The rows of a group lie close to one hidden flat surface of 10 dimensions, which may be shifted away from zero. Surfaces can cross.
(in the rows, 128 means zero)
Known rows, each followed by its group:
[124 138 129 103 151 134  90 143 132 161 106 149  67 156 177 129 127 119] -> kodus
[118 100 155 136 112 143 147 156 113 144  86 140 139 114 101 132 121 128] -> Lifik
[132  68  79 135 114 113 132 163 136 211  99 117 135  83 128  94 167 136] -> nulu
[147 110 172 108  99 110 157  83 102 172 123 111 124 155 175 137 110 182] -> Ravo
[111 192  73 167 154  96 145 156 119 107 139 125 184 137 149 104 139 118] -> Sifof
[170 124 199  68 153 177 128 118 126 133 132 154  57  95 169  82 124 132] -> kodus
[ 99 162  52 157 127  75 103 117 147 135 175 138 117 168 126 149 123 136] -> bas
[179  95 123 136  98 178 152  91 171 138 168 110 162  58 120  83 183 130] -> kodus
[135  85 115 157 113  71 134 128 108 173 169 103 147 123  73 134  96 164] -> keden
[119 112  51 110 130  70 116 119 157 144 171 100 124 110 109 149 172 119] -> Ravo
[144  96 118  99 109  87 135 125 100 135 149  70 138 120  99 109 109 142] -> Ravo
[110 141  92 164 120 139 130 160 149 151 126 167 141 106 120 103 157 120] -> Lifik
[136 106 149 164 105 135 123 135 104 113 132 112 147 141  74 136  67 138] -> ful
[102 143 147  90 130  85 137 143 111 154 154 179  70 137 108 122 107 143] -> Lifik
[152 150 120  90 120 101 137  94 129 115 156 104 106 155 147 152 137 155] -> nulu
[144 100 107 124  95 114 130 102 107 133 115  67 152 141 171 103 119 144] -> bas
[121 103  80 161 130 129 120 139 155 149 115 117 152 105 106 155 167 121] -> keden
[174  61 159 174 124 167 144 113 108 153  92 104 175  96 178  74  94 155] -> nulu
[ 80  86 155  95 130 115 130 111 117 125 104 128 135 125 146 127 121 106] -> Sifof
[147 104 171 118  97  74 156  51 118 168 182 148  86 162 154 165  82 221] -> Ravo
[ 97 155 116 131  58 140 136  97 155 102 164 188 108 140 107 109 137 130] -> sal
[169 193 152  72 105 131 146 122 101 111 163  84 133 146 126  96 145 139] -> Ravo
[135 129 101 120  82 144 133  98 130  84 101  84 149 143 137 151 148 126] -> Ravo
[124  96 132 123 167 142 122 142 145 137 139 162 119  73 130  78 137 100] -> keden
[146 163 140 101  73 156 134 156 100  96  86 144  72 156  98 138 104 150] -> bas
[130 171 153 141 162 141 126  80 152 139 187 138 174 129 190  89 151 116] -> ful
[150 105 143 113 154 122 117 126 136 142 187 115 125  89  93  94 124 117] -> ful
[155 126 153 115 117 165 148  93 124 118 132 128 135 105 201  57 129 140] -> nulu
[156 148 152 202 105 157 155 120 105  80 136 150 156 135 139  87  48 171] -> nulu
[105 123 153  87 124 122 152 139 111 105  98 143 115 122 122 134 133 118] -> ful
[155 164 141 129 133 153 128 144 132 114 152 131 133 119  93 125 137 120] -> ful
[133 123 151  98 127 110 109  58 127 115 243  92 150 118 127  56 108 112] -> ful
[147 120 124 146 184 114  98 159 127 156 124 105 118 140 115 172 111 131] -> Ravo
[163 109 104 183 122 166  92 132 176 184 139 150  97 128 116 161 134 152] -> kodus
[121 120 134 138 115 141 123 101 129 131  96 118 146 156 170 151 131 134] -> Lifik
[127 145 115 138 151 118 114 113 160 158 192 168 105 120 134 112 139 133] -> kodus
[131 110 214 178 112 179 148 149  95 154  57 126 189 148  89 182  97 142] -> Sifof
[108 147  48 158 108 103 113 124 156 144 137 168  89 153 167 127 136 148] -> nulu
[104 170 133  92 111  75 148  70 110  89 188 145 112 166 182 103 105 155] -> ful
[145 121 126 116 117 119 142 139 122 117 132 138  95 113 108 116 115 147] -> Sifof
[143 188 104 129 161 153 108 123 181 154 189 194  82 112 175  82 170 126] -> Lifik
[ 85  76 210  61 158 117 162 132 101 145  99 153 127  76 139  93 133 104] -> ful
[117  88 129 114 180 116 114  90 164 103 157 158  84  95 165 140 122 118] -> kodus
[ 73 124 133  87 107  79 148 139 110 140 132 150 120 128 102 115 136 124] -> Lifik
[163 125 117 151 114 146 133 142 151 180 157 124 144  94  86 104 167 138] -> kodus
[100 139 119 161 124 131 154 141 128 102 130 179 141  97 134  74 110 126] -> nulu
[131 140 175 120  92 110 139  90  95 132 177 120 134 167 111 117  72 162] -> bas
[146 131 141 186 131 154 124  99 135 139 119 130 157 152 174 152 110 150] -> Sifof
[110 172 125  97 118 177 126 171 137 146  88 167 119 116 142  86 191  86] -> kodus
[189 193  61 143 137 129 104 155 144 153 153 129  83 148 150 116 143 164] -> bas
[162  93 130 114 139  99 135 156 108 137 139 109  93 108  67 153 102 158] -> Sifof
[134 117 206  97 146 117 154 142  69 105 163 167  98 103 119  39  39 142] -> sal
[104 118 117 125 104  98 141 113 115  90 115 154  97 149 147 129  84 156] -> nulu
[186 195 127 147 111 150 173 156 120  75 149 127 146 108  61 120 130 156] -> keden
[104 109  86 168 108 144 117  99 155 155  57 118 167 152 223 151 167 124] -> nulu
[157 113  62 154 153 124  91 100 178 127 154  85 130 128 139 183 165 122] -> Ravo
[115  97 153 121 116 155 153 118 129  84 118 165 125  78 121  76 113 117] -> Lifik
[208 204 142 110 120 160 134 110 142 138 188 103 120 142 134 124 162 160] -> sal
[136 131 156 115 158 108 140 162  83  89 136 129 110 123  97 106  65 132] -> sal
[117  87 174 125 106 173 157 118 133 126 112 180 131  71 127  68 130 118] -> Ravo
[146 118 197 101 130 175 146 162 114 113  84 186  61 100 107 117  97 133] -> Lifik
[129 163 171 150 123 153 171 131 121 184 134 156 192 112 150  76 160 135] -> nulu
[144 138  79 154  55 129 125 119 108 133 105  79 155 174 157 109 121 161] -> bas
[ 40 142 140 152 144 114 131 137 138 170 103 208 144 150 159 134 139 106] -> Lifik
[164 142  91 101 124 142 127  99 146  65 127  77 128 121 161 146 159 128] -> nulu
[ 60 119  84  79  59 103 137 100 146 138 127 141 138 126 154  85 187  97] -> keden
[118 120 130  75 127  52 178 127  89 138 113 122 106 129 134 146 119 173] -> ful
[164 131  83 163 171 115 119 124 142  81 185  95 150 100 114 112 109 126] -> keden
[195 129 188 164 133 171 128 117  90  76 144  71 164 144  93 137  51 150] -> sal
[ 79 132  84 157 137 106 135 169 142 104 126 174 133 105  74 131 133 105] -> keden
[118  66 170 125 101 123 129  93 102 140 123  88 162 132 129 125  89 129] -> bas
[126 163 149  65 103 126 122 142  88 125  96 117  87 178 162 115 116 130] -> kodus
[135 192 197  58 169 110 139 118 117 152 219 104 155 123  92 104 175  99] -> Sifof
[ 97 148  69 137  72  93 150 134 120 135 105 127 142 155 116 142 152 143] -> nulu
[ 63 124 161 139 113 109 147 164 117 172 121 207 124 123  71 121 115 125] -> keden
[181 194 167 153 165 150 102 109 138 144 139 117 104 199 137 237 116 166] -> Lifik
[108 100  67 156 100  75 118  86 124 145 141  89 163 159 171 127 115 149] -> sal
[134 133 201 155 141 123 158 145  87 156 123 141 162 135  84 149  87 156] -> ful
[120 115 120 128 147 115 131 160 136 198 133 139 136  97 112 115 163 116] -> Lifik
[195 148 154 121 117 171 122  75 139  82 171  94 129 136 148 117 113 143] -> Ravo
[142 138 139 134 112 122 122  90 144 123 176 155  88 153 122 155 104 161] -> Sifof
[136 107 107 153 117 125 138 156 146 143 131 169  92  94  81 127 120 153] -> Sifof
[ 90 121  98 159 134 103 125 147 141 111 120 179  93 135  98 168 102 137] -> keden
[151 200  97  69 116 122 147 132 116 100 130 102 115 140 159 103 176 129] -> sal
[149 164 153 130 182 128  97  88 160 142 216 132 120 142 144 138 128 127] -> bas
[148 129 126 101 140 124 109 111 146 108 184  85 139 118  93 132 149 105] -> ful
[164 161 154 104 105 164 166 162 121 151  84 103 151 115  82 158 190 138] -> Ravo
[132 141  61 156 200 110 107 154 155 118 131 122 126 115 159 148 144 112] -> Sifof
[128 112 154 149 190 107 117 180 104 134 114 166  82 121  92 158  66 138] -> sal
[116 142 146  84  75 102 148 114 106 140 115 184  43 165 154 126  96 178] -> sal
[110 140 164  98 130 160 146 115 134 160 120 131 171 107 170  83 183 100] -> Lifik
[121 139 125 107  85 131 143 122 112  96 125 127 132 129 132  92 123 127] -> sal
[154  78 131 173 165  76 129 102 120 194 155 122 123 129 180 128  67 187] -> ful
[113 121  84 145 192 105  87 129 167 124 183 129 125 107 122 130 134  91] -> keden
[100 207 116 169  99 109 169 169 104 112 170 147 215 132  49  83 136 116] -> sal
[116  96 150 177 144 164 103 147 123  67  84 155 108 137 101 166  51 113] -> Ravo
[131  97 150  86 142 148 114 108 169 168 156 139 107  89 103 143 189  99] -> Sifof
[122 103  78 165 130  94 126 135 138 124 142 128 125 115  99 151 113 141] -> keden
[171 156 140 155 121 164 130 148 124 191 125  87 192 125 112 116 169 133] -> kodus
[149 158 164  93 134 110 114 106 128 141 194 138  79 153 108 145 116 146] -> keden
[138 146 126 131 100 125 129  97 109  62 148  95 143 156 126 121  87 137] -> sal
[153 156 143 123 163 166 102 122 169 151 184 146 113 113 141 104 166 105] -> bas
[129  97 117 135 122 153 119  98 156 113 102 139 115 116 154 145 137 124] -> kodus
[106  92 133 138 107 113 129 118 108 137 114 121 140 142 135 119 100 132] -> bas
[152 103 136  86 160  89  87 132 103 158 122 102  51 166 154 157  81 147] -> kodus
[107 185 136 153 150 151 115 154 148 161 128 242  58 146 174 107 120 142] -> Lifik
[ 88 149 119  89 117  97 148 121 102  79 120 126 136 136 158  98 118 116] -> Sifof
[134 135 138 140 124 122 139 122  98 123  97 110 142 154 170 127  97 153] -> bas
[115 148 139  86 136  97 116 157  86 105 121 122  87 158 112 126  84 124] -> Ravo
[124  61 128 117  88 112 135 106  98 119 120 138  89 114 168  52  56 158] -> ful
[128 148 117 124 165 143  92 128 146 154 116 121 115 145 188 134 158 108] -> kodus
[123 163 145 135 141 138 131 142 131 135 134 145 141 133 114 130 138 123] -> bas
[137  86 158 157  87 168 102 121 126 189 129 137 125 138 113 101  97 136] -> bas
[ 93 148 145 116 119 114 163 159 118 169 118 177 131 112 111 104 148 129] -> nulu
[154 106 110  80  94 134 127 111 153 154 146 132  73 100 125 112 167 142] -> sal
[124 144 167 124 151 159 125 103 143 124 129 148 132 132 178 121 143 115] -> Sifof
[148 142  84  79 119 131 122 127 157  84 137 103  92 107 115 136 177 109] -> keden

New rows, each followed by its group:
[130 139 158 129 140 145 134 127 116 113 132 157 123 121 151  89  99 129] -> sal
[109 196  92 128 150  86 136 128 111 129 119 129 129 179 213 125 131 147] -> sal
[118 109 155 143 139 130 138 104 121 151 124 147 140 123 188  96 107 144] -> ful
[157  91  86 151 164 137  73 141 143  75 161  75 131 104  80 124  94  89] -> Ravo
[115 110 112 110  89 135 144 124 138 143 118 137 136 102 134  93 166 124] -> keden
[ 93  99 146 106 146  98 141  84 130 150 125 133 136 125 190 130 135 129] -> nulu
[105  75 144 120  74 110 166  84 115 135 101 138 126 124 144 131 109 164] -> Ravo
[178 122 149 161 178 143 135 165 128 185 134 147 116  97 126 122 120 163] -> ful
[116  96 140 103 135 137 102 130 131 160 122  89 147 130 109 143 154  90] -> keden
[165 147 134 101 130  82 156 146  75 146 150 126  96 127 160  55  77 184] -> bas
[ 95  91 162  92 155 142 105 136 159 218 121 172  93 102 130 132 181  92] -> keden
[ 98  82  90 139 130  84 152 128 119 154  73 139 124 119 195 125 120 153] -> ful
[127 156 110  90 157  94 101 123 121 161 166 116  99 156 168 111 136 128] -> kodus
[121 194 136 175 165 123 136 169 102 133  99 150 153 168 154 152 110 142] -> sal
[101 197 140 115 165 103 149 153  98 104 160 171 141 125 160  48 107 118] -> sal
[132 152 165 177 195 122 134 137 120 142 121 131 168 147 144 173 111 138] -> bas
[114 102 175 106 125 137 112 143 111 143 100 123 111 146  79 178 108 115] -> keden
[143 114 154 129 135 149  96 119 117  91 101  86 117 166 120 195  94 121] -> keden
[104 172 124 111  85 127 143 104 119  78 141 165 108 152 154  96 110 133] -> sal
[149 166 126  73 127  96 158 143 114 111 156 160  55 118 126 111 124 166] -> ful
[ 85 138  90 139 168  96 140 180 108  98  89 145 142 118 137 113 117 108] -> Sifof
[112 154 122  58 125 112 135 145 104  89  92  96 116 143 133 138 154 103] -> kodus
[112 102 123  93 139 108 150 124 126 136 105 153 104  98 180  91 142 129] -> ful
[149 122 114 162 100 183 112 108 150  56 123  93 168 127 108 143 126 101] -> sal
[141 127 143  92 120 154 111 122 136 107 122 111 108 127 115 142 145 111] -> bas
[ 98 111 131 103 140  80 111 122 113 118 176 142  98 136  98 127  82 123] -> keden
[120 151  78 127 104  96 132 149 121 147 154 125 135 129 111  86 140 136] -> bas
[119 119 108 128  89 124 140 136 122 109 105 133 114 128 110 127 116 139] -> Lifik
[120 142 109  95  91  62 147 120 100 135 201 103 131 135  79  90 112 148] -> bas
[126 173 149 130  83 160 132 101 137  87 132 183  86 170 141 143 109 150] -> sal
[152 118 153 128 126 148 118 122 126 150 138 131 108 131 145 104 110 139] -> bas
[151 174  49 139 158  97 121 140 139 123 155  59 181 129 132 129 183 109] -> sal
[146 145 127 126 137  80 149 167  61 135  82  72 161 162 138 139  90 159] -> sal
[ 80 141  89 124 138  57 136 140  95  87 140 129 135 145 132 102  84 123] -> sal
[176 178  60 129 101 124 131 192 152 233 146 127 106 113  79 117 216 155] -> nulu
[142 138 168 161 161 179 103 137 135  78  77 150  87 165 132 213  85 130] -> keden
[128 182 194 122 159 155 148 125 138 162 162 161 160 119 136 109 166 118] -> Lifik
[ 33 113  90 158 122  73 113 142 137 156 141 155 158 150  81 151 127  99] -> keden
[136 172 101 141  67 135 129 105 115  52 117 127 112 184 142 146  91 155] -> ful
[ 94 207  82 144 146 116 133 127 146 109 177 155 169 127 167  68 162  99] -> sal
[142 145 120 155 210  89 132 113 109 107  98 109 135 160 232 175  91 159] -> bas
[189 103 142 129 166  97 133 170  98 116 178  82 117  96  17 144  79 152] -> keden
[118 190  75 103 129 107 119 135 147  92 140 145  82 152 130 153 156 122] -> sal
[ 82  89 106 135 102 132 120 113 158 164  88 192  80 126 171 134 142 132] -> sal
[109 111 191  56 131  97 151 121  97 125 130 135 100 127  92 142 116 132] -> Lifik
[140 139 152 150 156 141 150 136 126  89 152 169 130  89 123  86 101 131] -> nulu
[104 124  20 143 136  94 111 130 163 119 111 117 118 119 165 146 174 119] -> ful
[109 142 138 169 163 111 149 163 126 163  95 152 153 129 112 178 132 141] -> ful
[160 162 125 125  93 146 125  99 143 137 146  93 149 154 123 154 165 143] -> keden
[ 58  59 160 130 127  95 142 136 107 101  85 173 115 119  84 173  75 118] -> Lifik
[119 190 128 129 131 158 161 181 131 115 106 222  94 107 133  81 142 132] -> ful
[102 155 112 100 142  94 113 147 125  91 170 138  95 143  65 155 118 108] -> keden
[137  64 117 131 112 134 143 153 114  93  61 133  94  95 109 147  92 146] -> keden
[108  45 147  97 117 134 112 121 115 108 116 107 119  92 108  91 100  93] -> ful
[173 160 144 133 139 140 122 149 124 189 124 115 120 154 127 155 144 156] -> Lifik
[ 85 113 150  52 151  48 158 105 115 166 173 140 116 111 137 121 153 127] -> nulu
[105  91 118 111  44 166 162  96 139  67  48 128 132 125 131 166 157 129] -> Ravo
[103 130  81 136 131 107 101 100 133 114 119  99 139 166 190 141 125 120] -> Ravo
[150 157 161 127  84 118 135 168 101 166 187 155  92 134  20 105  94 161] -> bas
[102 108 132 126  94  73 140 113  92  95 134  94 144 167  74 170  76 144] -> ful
[ 98 119  44 145 163 101  87 146 155 118 121 110 128 130 132 166 151  90] -> Ravo
[162 118  95 168 163 124 112 141 162 132 150 142  98 104 104 163 125 145] -> keden
[156 140 127 131 117 123 119 111 128 175 152 147  91 146 180  95 112 166] -> Lifik
[131 151 170 134  66 136 190 187  73 161  80 147 158 126  56 104 121 163] -> nulu
[114 110 163 125 118 124 126 120 102 118 122 119 131 146 105 142  88 127] -> keden
[131 155 147 126 156 147 107 131 128 102 150 150 116 131 147  97 111 110] -> Ravo
[ 83 141 147 128 102 100 152 131 105 133  79 151 128 172 124 187 115 148] -> nulu
[121 170 162 132 165 157 151 151 143 119  93 153 146 118 113 184 171 111] -> nulu
[116  93  94 143 131  89 125 136 119 126  91 157  74 143 160 149  80 163] -> ful
[119 114 140 106 141 149 119 164 144 156 102 154  94 109  77 164 159 104] -> keden
[146 173 155 121 202 119 126 164 126 136 156 123 140 130  94 157 144 112] -> Sifof
[ 35 123 138  70  55 115 158 111  96 122  46 141 141 165 186 112 149 109] -> Lifik
[140  93 120  84 128  62 133 106 107 172 172  90 109 128 139 101 115 157] -> Ravo
[ 76  70 111 203 204 138  77 172 155 154  77 136 169 116 100 188 125  65] -> keden
[ 72  87  93 160  81  66 148 136  95 127 107 166 118 144 115 119  60 161] -> nulu
[104 181  70 136  65 137 123 119 144 114 140 110 165 156 119 115 172 111] -> bas
[122 130 131 115 164 112 123 163 108  81 118 146  93 126 109 133  86 117] -> sal
[157 143  58 166 106  83 130 167 124 131 156 132 103 129  73 129  93 172] -> ful
[ 97 112 122 108 180  91 123 136 146 140 147 155 110 104 114 143 146 105] -> ful
[111  78 111 176 157  88 133 182 116 124 116 155 117 104  43 164  71 139] -> keden
[102 134 148 146 117 130 121 131 112 100  90 160  97 174 132 170  76 143] -> bas
[127 163 138 159 153 124 115 130 120  92 132 162  92 168 128 173  72 146] -> sal
[104 129 105 147 110 131 137  84 157 164  83 129 157 155 209 167 182 141] -> Ravo
[115  94  84 102 133  78 102 117 119 161 133  81 129 146 162 120 134 122] -> kodus
[143 108 148 177 137 161 131 136 142 132 114 147 141 115 100 162 119 135] -> Ravo
[112 121 134 129 157  67 141 148  99 151 161 135 129 127  89 130  95 143] -> bas
[183 151 126 104 128 121 141 167 103 149 118  77 127 122  89 140 147 150] -> sal
[ 80  99 121 134  81  90 165 144  90  98  87 146 141 129 101 122  87 139] -> nulu
[136 101  95 160 129 121 132 129 133 124 112 114 144 113 134 124 121 139] -> nulu
[177 162 126 129  99 132 129 100 130 118 176 100 122 152 114 138 124 161] -> sal
[172  80  50 152  91 116 122 132 123 128 102  80 109 116 148 109 108 163] -> ful
[155 160  29 107  63  62 165 145 111 107 149  87 121 121 103  94 149 168] -> ful
[138 167  92 104 122  85 124  85 137 141 159 103 112 174 170 168 156 157] -> Ravo
[174 154 118  73 165 127  91 150 120  84 137  76  75 135 110 145 121 109] -> Ravo
[133 146 170 124 132 149 118 109 115 106 151 117 142 148 134 116 107 115] -> keden
[148  80 128 138 154  95 141 133 113 115 161 134 103  88 110  97  75 154] -> nulu
[ 71  91 147 141 126 117 135  88 130  91 123 183 115 128 165 119  79 122] -> Lifik
[159 153  88 187 124 131 127 152 136 142 128 108 165 136 105 146 132 150] -> ful
[136 145 159  99 140 147 135 121 137 113 173 174  86  95 138  61 128 118] -> sal
[129 101 110 145 136  86 110 134 103 102 158  57 174 142  60 158  91 117] -> keden
[124 141  97 114 135 110 122  93 156 140 151 134 113 139 167 144 160 129] -> Ravo
[115  93 142 140 101 139 128 134 117 147 108 116 153 126  94 130 122 122] -> bas
[135  57  96 131 204 107 105  95 162 183 108  86 135 100 223 156 169 124] -> ful
[126  81  69 200 131 150 116 127 153 172  90 126 175  97 202  71 143 126] -> ful
[141 100 102 151 136 100 129 139 117  84 129 113 111 119  85 160  76 145] -> keden
[106 132 134 105 127 126 131 106 132  90 127 127 125 140 146 140 132 112] -> ful
[212 205 111 160 108 156 123 151 141 199 141 124 105 168 117 161 162 189] -> nulu
[114 120  93 129 114  88 128  99 123 107 133 107 122 156 151 148 104 149] -> ful
[125 137 166  86 127 114 136 137 106 179 117 129 107 153 129 148 138 146] -> Lifik
[124  96 113 104  38 111 177  78 119 129 142  90 181 108 122  89 155 152] -> Ravo
[152 145  88 132 116 154 120 147 152 122 107 115 122 123 124 146 173 123] -> Lifik
[111  80  87 121  86  54 136 112 100 136 170  85 153 122 100  86  93 144] -> sal
[109 131 138 102 150 117 106 102 139  93 176 141 102 126 114 126 120 101] -> ful
[ 85 162 112  76 168 105 137 161 159 186 178 175 129  75 108  81 226  74] -> Lifik
[ 81  98 124  94  91 179 129 117 179 120  94 197  84  78 141  99 192  92] -> Sifof
[ 71 105 141 114 117 141 119  99 135  82  82 130 142 145 151 162 131  89] -> bas
[108 151 161 148 118 161 106 104 160 136 178 142 158 146  72 153 152  96] -> bas
[134 134 135 137  71 158 145 111 116  87  96 143 120 144 151 108  96 153] -> Lifik
[119 135  88 134  92 104 156 113 141 152 155 104 180 113 109 122 183 133] -> Ravo
[162 120 129 187 188 164 129 143 155 171 144 176 133  78 187  68 124 141] -> Sifof
[126 115  83 121 134 115 119  82 169 153 158 111 130 120 186 131 179 124] -> Ravo
[118 154  65 211 135  97 119 178 140 139 127 190 103 141 101 152 100 161] -> ful
[147  95 116 151 129 147 108 120 134 131 136  82 163 113 118 122 132 113] -> ful
[129 110  68 120 104 100 135 151 125 116 124 112 117 109  99 114 139 130] -> ful
[114 102 113 115 141 101 121 116 131 127 142 120 121 116 138 122 126 123] -> ful
[161 126 155 187 162 115 139 113 117 188 141 132 157 138 180 125  96 180] -> ful
[172 150  99 111 127 167  78 141 150 149  90 107  67 168 153 176 157 128] -> kodus
[104 159 215  23 110 123 166 134  88 117 107 152  83 141 109 131 141 122] -> Lifik
[168  70  93 146 134 115 112 147 124 151 128 111  96  99 119 108  98 156] -> ful
